The rows of each matrix lie in a flat space through zero, up to rounding. After each matrix: how many dimensions does the smallest such space have?

[[ 18 -17  -5 -10  12 -22  24   1 -10  -8 -15 -21  18 -34   5  28  -5  -8
   17  16  11  -2]
 [-17 -14 -18  -4   3 -18   9   2  13   2   8   7 -20  -1   3 -15 -15  -6
    7   6   2   5]
 [ -5 -18  37  -8  -2  -9 -29  11  11  -2  -9   0  50   5   6  -5  10  15
  -23   0  29   4]
 [-10  -4  -8 -15 -11 -14  -8  13  31  23 -10   5 -10 -15   9   4 -10  12
  -11  10  12  -2]
 [ 12   3  -2 -11   3  -4  12  13   6   4 -19 -10  -5 -21   1  12   0  -4
   13  -9  10 -11]
 [-22 -18  -9 -14  -4 -24  -6   7   7  -1   7  -5   6  -5  -5  -5  -7  -4
    4  -6   7   7]
 [ 24   9 -29  -8  12  -6  16  25   1   8   1 -18  -2 -28 -25  15 -10  -9
    3   5   9  -1]
 [  1   2  11  13  13   7  25 -17   1   9  15   8  10   2  19   6  -2  22
   -1   3  -5  -2]
 [-10  13  11  31   6   7   1   1 -11  -2  17 -13  -2  -1   4 -15  -6  11
   14   3 -20 -10]
 [ -8   2  -2  23   4  -1   8   9  -2   9  17 -13  -3   3  -6 -13  -9  10
    3 -11  -2   0]
 [-15   8  -9 -10 -19   7   1  15  17  17  20  25 -30  17   2 -26 -29  22
   -2 -10  -9  -7]
 [-21   7   0   5 -10  -5 -18   8 -13 -13  25 -17   6   3 -22 -19   1  -2
   19 -28 -24   3]
 [ 18 -20  50 -10  -5   6  -2  10  -2  -3 -30   6  22   3  21  -1  14   5
  -21   0  38  -2]
 [-34  -1   5 -15 -21  -5 -28   2  -1   3  17   3   3   3  -3 -11   2   1
   -8  -4 -13   9]
 [  5   3   6   9   1  -5 -25  19   4  -6   2 -22  21  -3 -20  -5  11  -3
   -5  -4   8  -4]
 [ 28 -15  -5   4  12  -5  15   6 -15 -13 -26 -19  -1 -11  -5  20   9 -22
    7   5  26  -9]
 [ -5 -15  10 -10   0  -7 -10  -2  -6  -9 -29   1  14   2  11   9  -6  -8
    1  12  18  -8]
 [ -8  -6  15  12  -4  -4  -9  22  11  10  22  -2   5   1  -3 -22  -8  33
   -2 -14   8  -2]
 [ 17   7 -23 -11  13   4   3  -1  14   3  -2  19 -21  -8  -5   7   1  -2
   -1  17   1  -1]
 [ 16   6   0  10  -9  -6   5   3   3 -11 -10 -28   0  -4  -4   5  12 -14
   17 -18  -9 -12]
 [ 11   2  29  12  10   7   9  -5 -20  -2  -9 -24  38 -13   8  26  18   8
    1  -9   7  -6]
 [ -2   5   4  -2 -11   7  -1  -2 -10   0  -7   3  -2   9  -4  -9  -8  -2
   -1 -12  -6   9]]

15

[[  1   5  -9 -17   2  -5  19   2 -16 -12   1   3  12  -7   1   7   5  17
   19 -24   8 -11]
 [  5  -4   0  22   8   0 -22  15  -6  10  12  -6   1 -15   4 -12   4 -10
   -6  -8 -12  -5]
 [ -9   0   8   7   2  17 -11  -6  -5   9   6  -9  -3   0 -22  -6  -2 -23
   -3  11  -3   9]
 [-17  22   7 -13 -26  -9  15   8  23  -8  16  -9  -7  14 -11  -6   2   2
   15   6   9   4]
 [  2   8   2 -26 -13  18   4 -18  -4  -8   5  -1  10  -5  -8 -11   4  23
    4 -14  -5  -5]
 [ -5   0  17  -9  18 -18 -14  23   5 -15  17 -13 -11  -1  10  16   9   5
   18  21   0   4]
 [ 19 -22 -11  15   4 -14  18 -12 -21  14 -22  13  -1 -17   5   4   0  10
  -29   6   5   2]
 [  2  15  -6   8 -18  23 -12  13  22  -7   9  -1   8  11  11 -21   1  20
   -9   4 -17 -15]
 [-16  -6  -5  23  -4   5 -21  22   6  12  10  -6 -12  -4 -20 -23   3 -43
    0  14  12  -8]
 [-12  10   9  -8  -8 -15  14  -7  12  14 -11   3   8   4  -7   6 -11 -13
   -2  18  27  14]
 [  1  12   6  16   5  17 -22   9  10 -11  29 -10   5 -13  -9 -20   6   2
    7  -8  -6 -13]
 [  3  -6  -9  -9  -1 -13  13  -1  -6   3 -10  12  -5  -2   8  16  -4  -2
   -1  14  15   3]
 [ 12   1  -3  -7  10 -11  -1   8 -12   8   5  -5  11 -14  10  -6   2  10
  -19  22   1   6]
 [ -7 -15   0  14  -5  -1 -17  11  -4   4 -13  -2 -14  -4  -4  -5   7  -7
    0   0  10  -4]
 [  1   4 -22 -11  -8  10   5  11 -20  -7  -9   8  10  -4  27   3   5   4
    7 -17 -21 -13]
 [  7 -12  -6  -6 -11  16   4 -21 -23   6 -20  16  -6  -5   3  21  -4  14
   -3 -10  -5   5]
 [  5   4  -2   2   4   9   0   1   3 -11   6  -4   2   7   5  -4   3  10
   -2  -3 -17  -4]
 [ 17 -10 -23   2  23   5  10  20 -43 -13   2  -2  10  -7   4  14  10  37
   11 -24  -1 -17]
 [ 19  -6  -3  15   4  18 -29  -9   0  -2   7  -1 -19   0   7  -3  -2  11
  -17  -2 -20   6]
 [-24  -8  11   6 -14  21   6   4  14  18  -8  14  22   0 -17 -10  -3 -24
   -2  28   2 -20]
 [  8 -12  -3   9  -5   0   5 -17  12  27  -6  15   1  10 -21  -5 -17  -1
  -20   2  22   3]
 [-11  -5   9   4  -5   4   2 -15  -8  14 -13   3   6  -4 -13   5  -4 -17
    6 -20   3   5]]

15

[[  0   0   5   1  -4  -6  10  -5  10  -9   0  37  -5   8   4   4  -9 -10
   -1   0 -16  27]
 [  0  -7  -7   0   1  -8  -8  -2  -6   5  -2  -5  -5  -4  -4  -6  -2  -5
    0 -16   5   7]
 [  5  -7 -35   5  12 -23 -21   0 -20   9 -10 -16 -22 -18 -39 -12   5  -7
    7 -30 -15  10]
 [  1   0   5   7  -7   0  10  -3  10  -9   2  21   5   4   8   7  -5  -2
   -4   2  -6   7]
 [ -4   1  12  -7  -2   3   6  -1   6  -2   2  14   1   8  11   1  -4  -3
   -1   6   0   9]
 [ -6  -8 -23   0   3 -13 -13   5  -8   9  -7 -19  -9 -17 -18 -10   7  -5
    4 -21  -3  -2]
 [ 10  -8 -21  10   6 -13 -16  -5 -16   7  -4 -16 -10 -11 -20  -8   0  -2
    1 -26   4   3]
 [ -5  -2   0  -3  -1   5  -5   4  -3   6   1 -22   6  -4   5  -3   5   5
    0   0  14 -16]
 [ 10  -6 -20  10   6  -8 -16  -3 -16   7  -3 -25  -5 -12 -19  -7   4   3
    1 -20   8  -8]
 [ -9   5   9  -9  -2   9   7   6   7  -1   1   0   6   3   9   2   4   3
    1  16  -1  -9]
 [  0  -2 -10   2   2  -7  -4   1  -3   1  -3   0  -6  -5 -11  -2   1  -3
    2  -8  -8   4]
 [ 37  -5 -16  21  14 -19 -16 -22 -25   0   0  10 -21   4 -27  -5 -15  -4
   -1 -30   0  31]
 [ -5  -5 -22   5   1  -9 -10   6  -5   6  -6 -21  -4 -17 -18  -5   9   0
    2 -15  -5 -11]
 [  8  -4 -18   4   8 -17 -11  -4 -12   3  -5   4 -17  -6 -23  -7  -3  -8
    4 -20 -12  20]
 [  4  -4 -39   8  11 -18 -20   5 -19   9 -11 -27 -18 -23 -44 -10  12  -1
    8 -24 -17  -6]
 [  4  -6 -12   7   1 -10  -8  -3  -7   2  -2  -5  -5  -7 -10  -4  -1  -3
    0 -18   1   5]
 [ -9  -2   5  -5  -4   7   0   5   4   4   1 -15   9  -3  12  -1   4   3
   -1   3  13 -15]
 [-10  -5  -7  -2  -3  -5  -2   5   3   3  -3  -4   0  -8  -1  -3   3  -4
    1  -8  -2  -1]
 [ -1   0   7  -4  -1   4   1   0   1   1   2  -1   2   4   8   0  -1   1
    0   4   6   0]
 [  0 -16 -30   2   6 -21 -26   0 -20  16  -8 -30 -15 -20 -24 -18   3  -8
    4 -41   9   6]
 [-16   5 -15  -6   0  -3   4  14   8  -1  -8   0  -5 -12 -17   1  13  -2
    6   9 -29  -8]
 [ 27   7  10   7   9  -2   3 -16  -8  -9   4  31 -11  20  -6   5 -15  -1
    0   6  -8  29]]

5

[[ -1   2   3   4  -3  -8  -3   5  13  -4  -7  -2   3   4   0  -8   0  12
   -3  -1   4  -7]
 [  2   0  -4  -7   1  14   7 -10 -25  13  12   5  -3  -8   0  18  -4 -22
    3  -1  -9  12]
 [  3  -4   1  -5  14  28   0 -15 -30   1  17   3  -9 -16  -3  23   4 -36
    6  11 -13  16]
 [  4  -7  -5 -10  15  26   4 -14 -35   3  20   4 -11 -13  -1  21   4 -37
    9   7 -10  20]
 [ -3   1  14  15   4  -8 -18  10  33 -25 -17  -9   3   2  -4 -15   9  21
   -5  11   5 -17]
 [ -8  14  28  26  -8   2 -22  -2  26  -9 -18  -5  13 -11 -11  10   3   6
  -14  17 -16 -19]
 [ -3   7   0   4 -18 -22   3   9  20   9 -13   0  10  11   2 -12  -8  26
   -7 -11   6 -12]
 [  5 -10 -15 -14  10  -2   9   4  -9  -4   8   1  -9   8   6 -12   3   1
    9  -7  13   9]
 [ 13 -25 -30 -35  33  26  20  -9 -55  -3  37   6 -28  -2   9   4   8 -41
   26  -3  10  37]
 [ -4  13   1   3 -25  -9   9  -4  -3  29  -4   7  13   1   0  12 -15   4
  -10 -12 -10  -3]
 [ -7  12  17  20 -17 -18 -13   8  37  -4 -23  -5  15   4  -4  -8  -3  29
  -14   2  -2 -23]
 [ -2   5   3   4  -9  -5   0   1   6   7  -5   1   6   1  -1   1  -4   6
   -5  -3  -3  -5]
 [  3  -3  -9 -11   3  13  10  -9 -28  13  15   6  -5  -6   2  14  -3 -22
    5  -3  -6  15]
 [  4  -8 -16 -13   2 -11  11   8  -2   1   4   1  -6  13   7 -17  -1  11
    7 -12  15   5]
 [  0   0  -3  -1  -4 -11   2   6   9   0  -4  -1   2   7   2 -10  -2  13
   -1  -6   7  -4]
 [ -8  18  23  21 -15  10 -12 -12   4  12  -8   1  14 -17 -10  29  -6 -11
  -15  11 -26  -9]
 [  0  -4   4   4   9   3  -8   3   8 -15  -3  -4  -3  -1  -2  -6   7   2
    2   8   3  -3]
 [ 12 -22 -36 -37  21   6  26   1 -41   4  29   6 -22  11  13 -11   2 -17
   23 -16  20  29]
 [ -3   3   6   9  -5 -14  -7   9  26 -10 -14  -5   5   7  -1 -15   2  23
   -5   0   6 -14]
 [ -1  -1  11   7  11  17 -11  -7  -3 -12   2  -3  -3 -12  -6  11   8 -16
    0  16  -9   1]
 [  4  -9 -13 -10   5 -16   6  13  10 -10  -2  -3  -6  15   7 -26   3  20
    6  -9  20  -1]
 [ -7  12  16  20 -17 -19 -12   9  37  -3 -23  -5  15   5  -4  -9  -3  29
  -14   1  -1 -23]]

3

[[ 38  -8  -4  -9  -1 -13  17  -8  -1   0  -1  -6   6  12 -11   2  15 -20
   19  22  18  -6]
 [ -8  45 -16  -5 -31 -16  16   1  17 -15  -5 -11 -17   6 -16   8  -2   0
   17  -6   1 -25]
 [ -4 -16  31   2  -5   8   2  -6 -10   5 -10  29  -5  -7  -5  -1   8   1
   -8  -5 -29  -4]
 [ -9  -5   2   2   3  -1  -9  -1   0  13   4  -1 -12   1   9 -10  -6  13
   -5  -6   8   9]
 [ -1 -31  -5   3  24  28  -3  19 -16  12 -10  -6  -5   7   6   9  -2 -11
   -7  12  -3  -4]
 [-13 -16   8  -1  28  34  -7  13  -8   8  -4  12   6   1  10   1 -14   1
  -17   6   5  -5]
 [ 17  16   2  -9  -3  -7  32 -13 -15  -4   8  -9  -5 -12 -18   4   7  -2
   -8   7   7 -27]
 [ -8   1  -6  -1  19  13 -13  26   6   9  -8  -6  -9  18   7   2 -14  -1
   -8  12   4  -6]
 [ -1  17 -10   0 -16  -8 -15   6  44  -7  -8   8  12  33   0   1   6  -1
   42   4   9  20]
 [  0 -15   5  13  12   8  -4   9  -7  11  -8   1   2   1  -2 -11  11  10
    1   3  -7   9]
 [ -1  -5 -10   4 -10  -4   8  -8  -8  -8  -1  -7  -4  -4  -2   9   4 -16
   14 -11   4  -7]
 [ -6 -11  29  -1  -6  12  -9  -6   8   1  -7  35  12  -4   2  -1   4   4
   -6  -3 -27   9]
 [  6 -17  -5 -12  -5   6  -5  -9  12   2  -4  12  10  14   4   1   2  -3
   24  12  11  20]
 [ 12   6  -7   1   7   1 -12  18  33   1  -4  -4  14  39  -1  14  11 -14
   25  17   0  12]
 [-11 -16  -5   9   6  10 -18   7   0  -2  -2   2   4  -1  17   1  -8  -8
    1 -11   4  10]
 [  2   8  -1 -10   9   1   4   2   1 -11   9  -1   1  14   1  19  -5 -11
    7   7   7  -2]
 [ 15  -2   8  -6  -2 -14   7 -14   6  11   4   4   2  11  -8  -5  11   0
   10   7   9   5]
 [-20   0   1  13 -11   1  -2  -1  -1  10 -16   4  -3 -14  -8 -11   0   3
  -11 -19 -20 -13]
 [ 19  17  -8  -5  -7 -17  -8  -8  42   1  14  -6  24  25   1   7  10 -11
   20   6  19  14]
 [ 22  -6  -5  -6  12   6   7  12   4   3 -11  -3  12  17 -11   7   7 -19
    6  24  -1 -10]
 [ 18   1 -29   8  -3   5   7   4   9  -7   4 -27  11   0   4   7   9 -20
   19  -1  32  -9]
 [ -6 -25  -4   9  -4  -5 -27  -6  20   9  -7   9  20  12  10  -2   5 -13
   14 -10  -9  30]]

13

[[  1   1  -7  -2   1   8   4 -10  -3  -2 -13   0   1   4  -3   3   0   0
   -3   4   7   1]
 [  1   3  -8   2  -5  -3  -8  -1   1   5   8  -1  -4  -4  -6 -12   2  -2
  -11  17   4 -11]
 [ -7  -8  -1  -5   4  -1  -1   2   3  -2   3   2   4  -4  -7  -1  -1   7
    4  19  15   0]
 [ -2   2  -5   1  -1  -5  10  -3   4  -2   0   0   2   3   7  -7 -10  -2
   -2   9   9   1]
 [  1  -5   4  -1  -6   4  -1  -4  -7 -10   6  13  -6  11   1   9  10   5
    2  -2   7 -11]
 [  8  -3  -1  -5   4  -1   0  11   0   9   9  -5  -1 -10 -10  12   4  -4
   -1  -3   0   1]
 [  4  -8  -1  10  -1   0 -23 -14  -9  -8  -1  -4  -3 -11  10   5  -5  19
   -8 -15   5  14]
 [-10  -1   2  -3  -4  11 -14   7  -5   2 -12   0  -1   5   0  -2  -6  -3
    7  -2  -1  13]
 [ -3   1   3   4  -7   0  -9  -5  -5  -8  11   2  -5   5   7  -2 -10   4
   -5   0  -1  -2]
 [ -2   5  -2  -2 -10   9  -8   2  -8  -3  -1   5  -2   3   1   9  -2  -3
   -2  -6  13   1]
 [-13   8   3   0   6   9  -1 -12  11  -1  -8   4   0   6   8 -18  -1   0
   11  -1 -14  12]
 [  0  -1   2   0  13  -5  -4   0   2   5   4  -4   0 -16  12  -7  -4  14
   -6   4 -18   3]
 [  1  -4   4   2  -6  -1  -3  -1  -5  -2   0   0   3  -2   5 -13   9  14
    7  -2  -7  -6]
 [  4  -4  -4   3  11 -10 -11   5   5   3   6 -16  -2 -22 -12   8   6  -7
  -19  -3  -7  -2]
 [ -3  -6  -7   7   1 -10  10   0   7   1   8  12   5 -12   0  -3   7 -10
  -10  11   1 -10]
 [  3 -12  -1  -7   9  12   5  -2  -2   9 -18  -7 -13   8  -3 -19  10   9
    9  12  -1   6]
 [  0   2  -1 -10  10   4  -5  -6 -10  -2  -1  -4   9   6   7  10 -15   1
   -9  -1  10   3]
 [  0  -2   7  -2   5  -4  19  -3   4  -3   0  14  14  -7 -10   9   1  -4
   -5   4  -3 -10]
 [ -3 -11   4  -2   2  -1  -8   7  -5  -2  11  -6   7 -19 -10   9  -9  -5
  -14  -5  -1   2]
 [  4  17  19   9  -2  -3 -15  -2   0  -6  -1   4  -2  -3  11  12  -1   4
   -5 -40 -19   5]
 [  7   4  15   9   7   0   5  -1  -1  13 -14 -18  -7  -7   1  -1  10  -3
   -1 -19 -20   7]
 [  1 -11   0   1 -11   1  14  13  -2   1  12   3  -6  -2 -10   6   3 -10
    2   5   7  -7]]

18
